The groups are shells around one centre, one inside the other: the same stretched ball of 6 dimensions in 6 sizes.
Known rows, each followed by its group:
0.820,0.643,-0.751,-0.019,0.072,0.647,2.588,-0.797,0.364,3.872,1.102,0.170,-1.750,1.561,0.944,0.502,-0.100,1.458 -> k276
0.026,1.045,1.546,0.099,-0.598,-0.439,2.285,-1.619,0.741,1.597,1.474,0.312,-1.274,-0.226,1.224,0.477,-0.183,0.799 -> k991
0.435,-2.277,1.353,0.255,0.681,-1.951,-1.567,0.610,-2.366,-3.034,-1.457,-0.155,2.282,1.808,0.901,0.254,-0.310,0.724 -> k276
0.196,2.246,1.768,-0.263,0.020,-1.470,4.336,-2.876,0.092,0.677,0.836,0.249,-0.739,0.125,1.453,2.266,-0.343,0.555 -> k344
0.158,-1.465,-0.498,-0.964,1.440,0.086,-0.067,0.584,-0.132,0.155,1.046,-0.845,0.916,1.871,0.029,0.533,-1.123,1.917 -> k344
0.312,2.154,0.099,1.364,-1.423,0.813,1.477,0.722,-0.548,-0.303,-1.136,0.904,-0.871,-0.578,1.905,0.475,-0.737,-0.236 -> k25
0.951,-0.745,-0.100,0.641,0.220,-0.808,0.430,0.415,-2.205,-1.196,-2.043,0.026,0.451,1.711,1.672,0.439,0.041,0.869 -> k276
1.064,0.725,1.011,0.524,-0.275,-1.502,3.218,-2.208,-1.131,1.938,-0.482,0.578,-1.274,1.462,1.848,1.079,0.775,0.759 -> k344
0.271,-1.059,2.241,-0.650,0.814,-2.414,1.390,-2.269,-0.477,0.390,1.208,-0.204,0.554,1.518,0.642,1.008,0.084,1.270 -> k991
0.641,1.866,1.217,0.322,-0.451,-1.192,4.386,-2.741,-0.431,0.954,-0.294,0.236,-1.928,0.026,2.344,1.349,0.561,0.885 -> k742
0.478,0.215,1.953,-0.508,0.293,-1.674,2.849,-2.956,0.555,3.603,2.389,0.352,-0.792,1.609,0.472,1.172,0.204,1.073 -> k742
-0.996,-1.292,0.457,-0.266,0.374,0.862,-3.020,2.938,0.184,-3.906,0.658,-0.665,2.265,-0.533,-0.008,-0.434,-2.350,0.876 -> k742
0.613,-0.202,1.508,-0.813,0.709,-1.592,2.904,-3.024,0.636,4.389,2.702,0.162,-0.829,2.221,0.207,1.165,0.269,1.428 -> k944
-0.346,-1.238,1.167,-0.975,1.050,-0.678,-0.414,-0.064,0.494,-0.093,2.169,-0.489,1.407,1.165,-0.346,0.588,-1.299,1.331 -> k25
0.562,1.602,2.101,-0.431,0.130,-1.958,4.559,-3.853,0.433,3.493,2.030,0.569,-1.125,1.253,0.910,2.101,0.234,0.696 -> k276
0.558,1.957,1.896,0.468,-0.433,-1.908,3.819,-2.515,-1.081,-0.397,-0.787,0.571,-0.594,0.205,2.094,1.949,0.160,0.152 -> k344
-0.118,-2.984,0.979,-0.746,1.312,-1.053,-2.270,0.950,-0.746,-1.759,0.838,-0.768,2.245,1.783,-0.188,-0.192,-0.965,1.580 -> k991
0.059,-1.498,-0.260,0.362,0.060,0.718,-2.330,2.462,-0.579,-0.743,0.073,0.041,1.282,1.147,0.234,-0.682,-1.230,0.802 -> k25
0.771,-0.586,0.540,-1.132,1.655,-1.766,2.799,-2.257,-0.623,1.812,1.070,-0.501,0.291,2.774,0.437,1.918,-0.099,1.793 -> k742
0.243,3.455,0.688,0.876,-1.529,0.626,4.033,-1.438,0.879,2.423,0.718,0.999,-2.356,-0.950,1.860,1.107,-0.427,0.007 -> k742
-0.054,2.371,0.394,-0.227,-0.055,0.229,3.244,-1.010,0.663,0.746,1.070,0.136,-0.627,-0.128,0.998,1.797,-1.247,0.613 -> k25
-0.059,-0.313,1.656,0.434,-0.657,-0.575,0.266,-0.445,0.003,-0.268,0.527,0.155,-0.509,-0.312,1.339,-0.429,-0.115,0.823 -> k344
-0.642,-1.829,-0.967,-0.423,0.513,1.923,-2.523,3.020,0.572,-2.042,0.761,-1.137,0.616,-0.213,0.350,-1.299,-1.724,1.992 -> k944
0.488,1.396,2.117,0.673,-0.531,-2.089,2.742,-1.952,-1.448,-1.237,-1.152,0.643,-0.005,0.213,2.028,1.637,0.127,-0.075 -> k344
0.124,-0.613,0.550,0.701,-0.470,-0.069,-0.466,0.924,-1.041,-2.199,-1.177,-0.128,-0.019,-0.195,1.747,-0.535,-0.331,0.899 -> k25
0.326,3.759,0.223,0.194,-0.592,0.435,4.684,-1.657,0.849,2.871,1.207,0.862,-1.493,0.102,1.111,2.313,-1.016,0.081 -> k742
0.591,-3.195,0.190,-0.703,1.564,-1.305,-0.769,0.014,-1.508,-0.917,-0.276,-1.087,0.976,2.455,0.735,-0.207,0.137,2.344 -> k742
0.272,-0.251,1.710,0.128,0.347,-1.735,-0.009,-0.169,-1.279,-1.073,0.001,0.540,2.165,1.660,0.271,1.451,-0.980,-0.093 -> k991
0.598,2.707,1.658,1.091,-1.036,-1.265,2.987,-1.372,-0.996,0.469,-0.677,1.451,0.037,0.483,1.519,2.079,-0.483,-0.920 -> k344
0.200,2.101,0.854,-0.094,0.077,-0.725,3.338,-1.413,-0.256,-0.271,0.146,0.179,-0.136,0.216,1.334,2.151,-0.884,0.405 -> k25
-0.284,-1.208,0.203,-0.511,1.054,-0.195,-1.237,1.525,-0.778,-3.040,-0.068,-0.716,2.106,0.855,0.276,0.595,-1.655,1.150 -> k742
0.844,1.738,0.661,0.686,-0.279,-1.001,2.567,-0.826,-1.333,0.743,-0.814,0.989,0.335,1.507,1.205,2.014,-0.519,-0.299 -> k991
0.355,-2.466,2.378,-0.042,0.843,-2.942,-1.353,-0.382,-2.202,-2.488,-0.628,0.009,2.702,2.156,0.483,0.656,-0.179,0.558 -> k944
-0.631,0.089,-0.403,0.438,-0.821,2.166,-0.903,2.162,0.981,-1.356,0.521,-0.454,-0.937,-1.628,1.311,-1.341,-1.314,1.306 -> k944
-0.423,-1.924,-0.670,0.461,-0.076,1.578,-3.624,3.866,-0.575,-3.290,-0.678,-0.546,1.399,-0.126,0.651,-1.499,-1.641,1.128 -> k276
-0.064,-0.395,-0.541,-0.774,0.633,1.162,0.766,0.242,1.360,2.308,2.396,-0.549,-0.742,0.868,0.087,-0.034,-1.069,1.943 -> k276
0.272,-3.824,-0.744,-0.862,1.671,0.001,-2.187,1.526,-0.841,-0.819,0.292,-1.415,1.039,2.256,0.275,-1.038,-0.464,2.742 -> k944
0.405,0.351,2.677,-0.046,0.381,-3.014,2.173,-2.363,-1.481,-1.198,-0.246,0.382,1.257,1.271,1.128,2.113,-0.120,0.135 -> k276
-0.708,0.329,0.212,0.112,-0.498,1.468,-0.578,1.573,1.038,-1.211,1.090,-0.282,-0.168,-1.226,0.805,-0.511,-1.604,0.967 -> k991
0.286,0.537,-1.095,0.233,0.111,1.286,0.184,1.713,-0.180,0.629,0.185,0.192,0.431,1.160,0.414,0.606,-1.554,0.654 -> k344
0.205,0.866,-0.261,-0.684,0.597,0.421,2.590,-0.884,0.837,2.186,1.733,-0.289,-0.836,0.969,0.542,1.163,-0.889,1.515 -> k25
1.021,-1.917,0.547,-0.370,1.345,-1.973,0.480,-0.793,-1.849,0.542,-0.295,-0.173,1.280,3.292,0.500,1.011,0.109,1.339 -> k25
0.809,2.095,0.698,0.061,0.188,-1.183,4.029,-2.051,-0.767,1.510,-0.004,0.597,-0.313,1.478,1.213,2.520,-0.376,0.266 -> k991
-0.112,-0.246,1.235,1.005,-0.586,-0.530,-1.676,1.817,-1.552,-3.664,-1.471,0.483,1.960,0.005,1.095,0.178,-1.221,-0.325 -> k991
-0.120,-2.054,0.826,-0.484,0.960,-0.915,-1.097,0.599,-0.979,-2.909,-0.199,-0.937,1.419,0.770,0.820,-0.037,-0.713,1.641 -> k276
0.402,2.020,1.364,-0.810,0.603,-1.370,4.619,-3.184,0.673,3.037,2.219,0.336,-0.553,1.350,0.469,2.689,-0.583,0.736 -> k944
-0.686,-3.170,0.725,-1.002,1.065,0.205,-3.021,1.590,0.746,-1.035,2.272,-1.097,1.489,0.747,-0.504,-1.228,-1.327,2.088 -> k944
0.407,-1.369,1.963,0.113,0.587,-2.267,-0.967,-0.077,-1.701,-0.938,-0.014,0.580,2.714,2.432,-0.010,1.144,-0.710,-0.036 -> k944

New rows. What belongs after each?
0.019,-0.535,1.451,-0.785,0.344,-0.732,2.028,-2.253,1.237,2.650,2.698,-0.426,-1.470,0.529,0.737,0.045,0.154,1.976 -> k944
0.688,0.649,0.276,-0.116,0.715,-1.087,2.186,-0.764,-1.291,-0.130,-0.543,0.128,0.750,1.838,0.952,2.014,-0.671,0.647 -> k25
-0.090,-0.521,1.106,-0.796,0.667,-0.734,1.580,-1.402,0.460,0.249,1.506,-0.715,-0.493,0.394,0.890,0.472,-0.341,1.836 -> k25
0.231,-0.991,2.791,-0.452,0.709,-2.816,0.664,-1.923,-0.791,0.046,1.217,0.281,1.701,1.878,0.157,1.390,-0.289,0.493 -> k276
0.313,1.191,1.924,-0.599,0.470,-2.007,3.998,-3.210,-0.097,0.841,1.016,-0.044,-0.570,0.725,1.297,2.064,0.005,0.996 -> k276
0.258,-2.857,2.354,-0.402,0.903,-2.576,-1.241,-0.869,-1.220,-0.717,0.733,-0.185,1.801,2.135,0.212,0.056,0.053,1.165 -> k742
0.559,2.048,1.199,0.499,-0.815,-0.741,3.969,-2.350,-0.002,1.863,0.223,0.582,-1.995,-0.016,2.037,1.110,0.339,0.583 -> k25
0.156,-0.649,2.310,-0.800,0.906,-2.523,2.164,-2.671,-0.547,-0.523,0.876,-0.487,0.339,1.022,1.059,1.340,0.121,1.421 -> k944
0.046,-1.545,0.304,0.183,-0.122,0.353,-1.019,0.920,-0.099,-0.069,0.457,-0.324,-0.303,0.426,0.963,-1.125,-0.322,1.505 -> k25
-0.538,-3.007,0.998,-0.270,0.659,-0.198,-4.051,2.516,-0.393,-2.454,0.954,-0.413,2.773,1.065,-0.518,-0.904,-1.616,0.989 -> k742
0.511,-1.515,1.116,-0.567,1.214,-2.011,0.952,-1.182,-1.484,-1.208,-0.320,-0.643,0.939,1.871,1.040,0.975,0.018,1.564 -> k276
-0.505,0.143,1.108,0.309,-0.610,0.281,-0.105,0.590,0.239,-2.073,0.248,-0.241,-0.214,-1.254,1.430,-0.384,-0.896,0.883 -> k991
0.246,0.114,1.553,0.297,-0.080,-1.529,1.498,-1.055,-1.265,-2.148,-1.033,-0.119,0.063,0.085,1.921,0.757,-0.009,0.765 -> k276
0.621,-3.090,0.670,-0.227,0.816,-1.216,-0.899,-0.194,-1.157,0.202,0.063,-0.615,0.234,2.067,0.902,-0.864,0.528,2.077 -> k742
1.117,-1.115,-0.192,0.188,0.627,-0.922,0.893,-0.310,-1.637,1.258,-0.744,0.052,0.080,2.654,1.069,0.501,0.277,1.272 -> k25
-0.056,2.899,0.553,-0.092,-0.035,-0.030,3.349,-0.870,0.237,-0.260,0.531,0.328,0.063,-0.138,0.990,2.461,-1.585,0.085 -> k944
0.373,-0.262,-1.319,-0.045,0.461,1.238,0.061,1.548,-0.186,0.852,0.267,-0.203,0.159,1.451,0.453,0.244,-1.203,1.278 -> k25
0.096,-0.077,-0.287,1.194,-0.542,0.586,-1.712,2.952,-1.904,-4.107,-2.541,0.234,1.561,-0.002,1.495,-0.023,-1.417,-0.042 -> k742
-0.197,2.071,-0.184,0.291,-0.875,1.500,2.559,-0.146,1.140,0.554,0.670,-0.127,-2.184,-1.458,1.824,0.157,-0.804,1.132 -> k742
-0.201,-2.857,0.568,0.038,0.525,-0.342,-2.848,1.984,-1.245,-3.749,-0.844,-0.916,1.555,0.473,0.959,-1.129,-0.696,1.578 -> k742
0.336,-1.801,1.124,0.404,0.308,-1.383,-1.392,0.804,-1.928,-2.657,-1.268,-0.102,1.717,1.293,1.041,0.011,-0.366,0.706 -> k991
0.482,4.289,0.932,0.205,-0.635,-0.414,5.948,-2.908,0.635,3.001,1.085,1.001,-1.712,0.105,1.455,2.941,-0.626,-0.114 -> k944
-0.211,1.849,2.417,0.007,-0.501,-1.314,2.822,-2.132,0.446,0.127,1.285,0.464,-0.276,-0.506,1.128,1.565,-0.624,0.165 -> k991
0.813,-3.043,0.306,-0.356,1.188,-1.359,-0.685,-0.133,-1.507,0.228,-0.195,-0.630,0.664,2.681,0.738,-0.359,0.381,2.040 -> k344
0.434,-2.017,-1.278,-1.003,1.507,0.676,-0.102,0.700,0.160,1.987,1.441,-0.939,0.024,2.428,-0.023,-0.122,-0.711,2.522 -> k742
-0.956,0.590,2.096,0.361,-0.490,-0.479,-1.306,1.382,-0.335,-4.606,-0.032,0.222,2.299,-1.259,0.654,0.745,-2.104,-0.434 -> k742
0.244,0.384,1.516,0.169,-0.574,-0.684,2.195,-1.867,0.505,2.001,1.263,0.229,-1.688,0.053,1.453,0.043,0.346,1.145 -> k742
0.555,-1.113,1.399,0.929,-0.266,-1.483,-1.154,0.687,-2.050,-1.636,-1.361,0.627,1.592,1.477,1.048,0.167,-0.250,-0.006 -> k742
0.002,2.362,1.076,1.017,-1.636,0.439,2.651,-0.865,0.481,0.407,0.022,0.606,-2.149,-1.588,2.264,0.167,-0.212,0.311 -> k944
0.202,-1.519,2.089,-0.201,0.691,-2.363,-0.061,-0.881,-1.498,-2.142,-0.287,-0.234,1.585,1.293,0.936,0.725,-0.181,0.895 -> k25
-0.347,-0.546,1.357,0.401,-0.324,-0.208,-1.786,1.455,-0.277,-1.458,0.569,0.454,1.765,0.332,0.137,0.012,-1.472,0.001 -> k25
-0.913,-0.343,0.920,0.095,-0.465,0.986,-1.670,1.787,0.882,-2.098,1.202,-0.239,0.673,-1.211,0.501,-0.702,-1.733,0.778 -> k25
0.239,1.559,2.460,0.346,-0.249,-2.205,2.194,-1.689,-1.036,-0.778,-0.033,0.935,1.220,0.766,0.944,2.261,-0.701,-0.584 -> k25
0.380,0.555,0.569,1.066,-0.880,-0.160,0.717,0.437,-1.197,-1.477,-1.555,0.363,-0.431,-0.182,2.064,0.039,-0.203,0.392 -> k25
0.400,-0.152,0.463,0.019,-0.152,-0.019,1.554,-0.962,0.454,2.523,1.285,0.031,-1.423,0.807,1.047,-0.140,0.088,1.483 -> k25
0.915,2.478,1.751,0.295,-0.507,-1.836,5.260,-3.752,-0.274,3.193,0.552,0.946,-1.748,0.987,1.754,2.166,0.604,0.290 -> k276
0.011,-3.037,0.124,0.108,0.559,-0.028,-3.219,2.368,-1.154,-2.232,-0.422,-0.577,1.675,1.273,0.450,-1.203,-0.804,1.421 -> k25
-0.667,0.343,0.311,0.844,-0.752,1.083,-2.013,3.027,-0.568,-4.373,-1.072,0.050,1.542,-1.234,1.085,-0.202,-2.038,-0.043 -> k25
0.023,0.095,0.133,0.293,-0.295,0.749,-0.345,1.126,0.299,0.823,0.972,0.347,0.270,0.639,0.334,0.005,-1.219,0.551 -> k991
0.683,-0.590,-0.330,0.318,0.545,-0.451,-0.029,1.008,-1.835,-1.224,-1.373,0.017,1.242,1.895,0.957,0.815,-0.735,0.710 -> k991
0.536,-0.966,-1.185,-0.143,0.542,0.810,0.719,0.597,-0.368,0.753,-0.130,-0.742,-1.042,1.184,1.296,-0.381,-0.189,2.140 -> k276
0.194,0.610,1.424,0.841,-0.939,-0.401,0.268,0.031,-0.192,0.810,0.527,0.978,0.162,0.403,0.796,0.254,-0.627,-0.169 -> k944
0.669,-0.476,-0.920,-0.239,0.541,0.526,1.492,-0.141,-0.089,2.074,0.492,-0.420,-1.132,1.552,1.026,0.109,-0.166,1.907 -> k991
0.395,0.417,-0.122,-0.535,0.579,0.217,1.721,-0.541,0.670,3.148,2.037,0.140,-0.168,1.827,-0.045,1.107,-0.964,1.127 -> k276
-0.042,2.678,2.190,0.794,-1.241,-0.893,2.674,-1.437,0.053,-0.077,0.370,1.085,-0.338,-0.797,1.461,1.534,-0.732,-0.609 -> k991
-0.026,1.488,0.591,1.563,-1.535,0.666,-0.326,1.827,-0.890,-2.320,-1.548,0.917,0.368,-0.938,1.703,0.087,-1.161,-0.600 -> k344
-0.471,-1.052,2.436,-0.388,0.199,-1.315,-0.744,-0.496,0.383,-0.511,2.006,0.042,1.332,0.457,-0.015,0.255,-0.971,0.672 -> k276
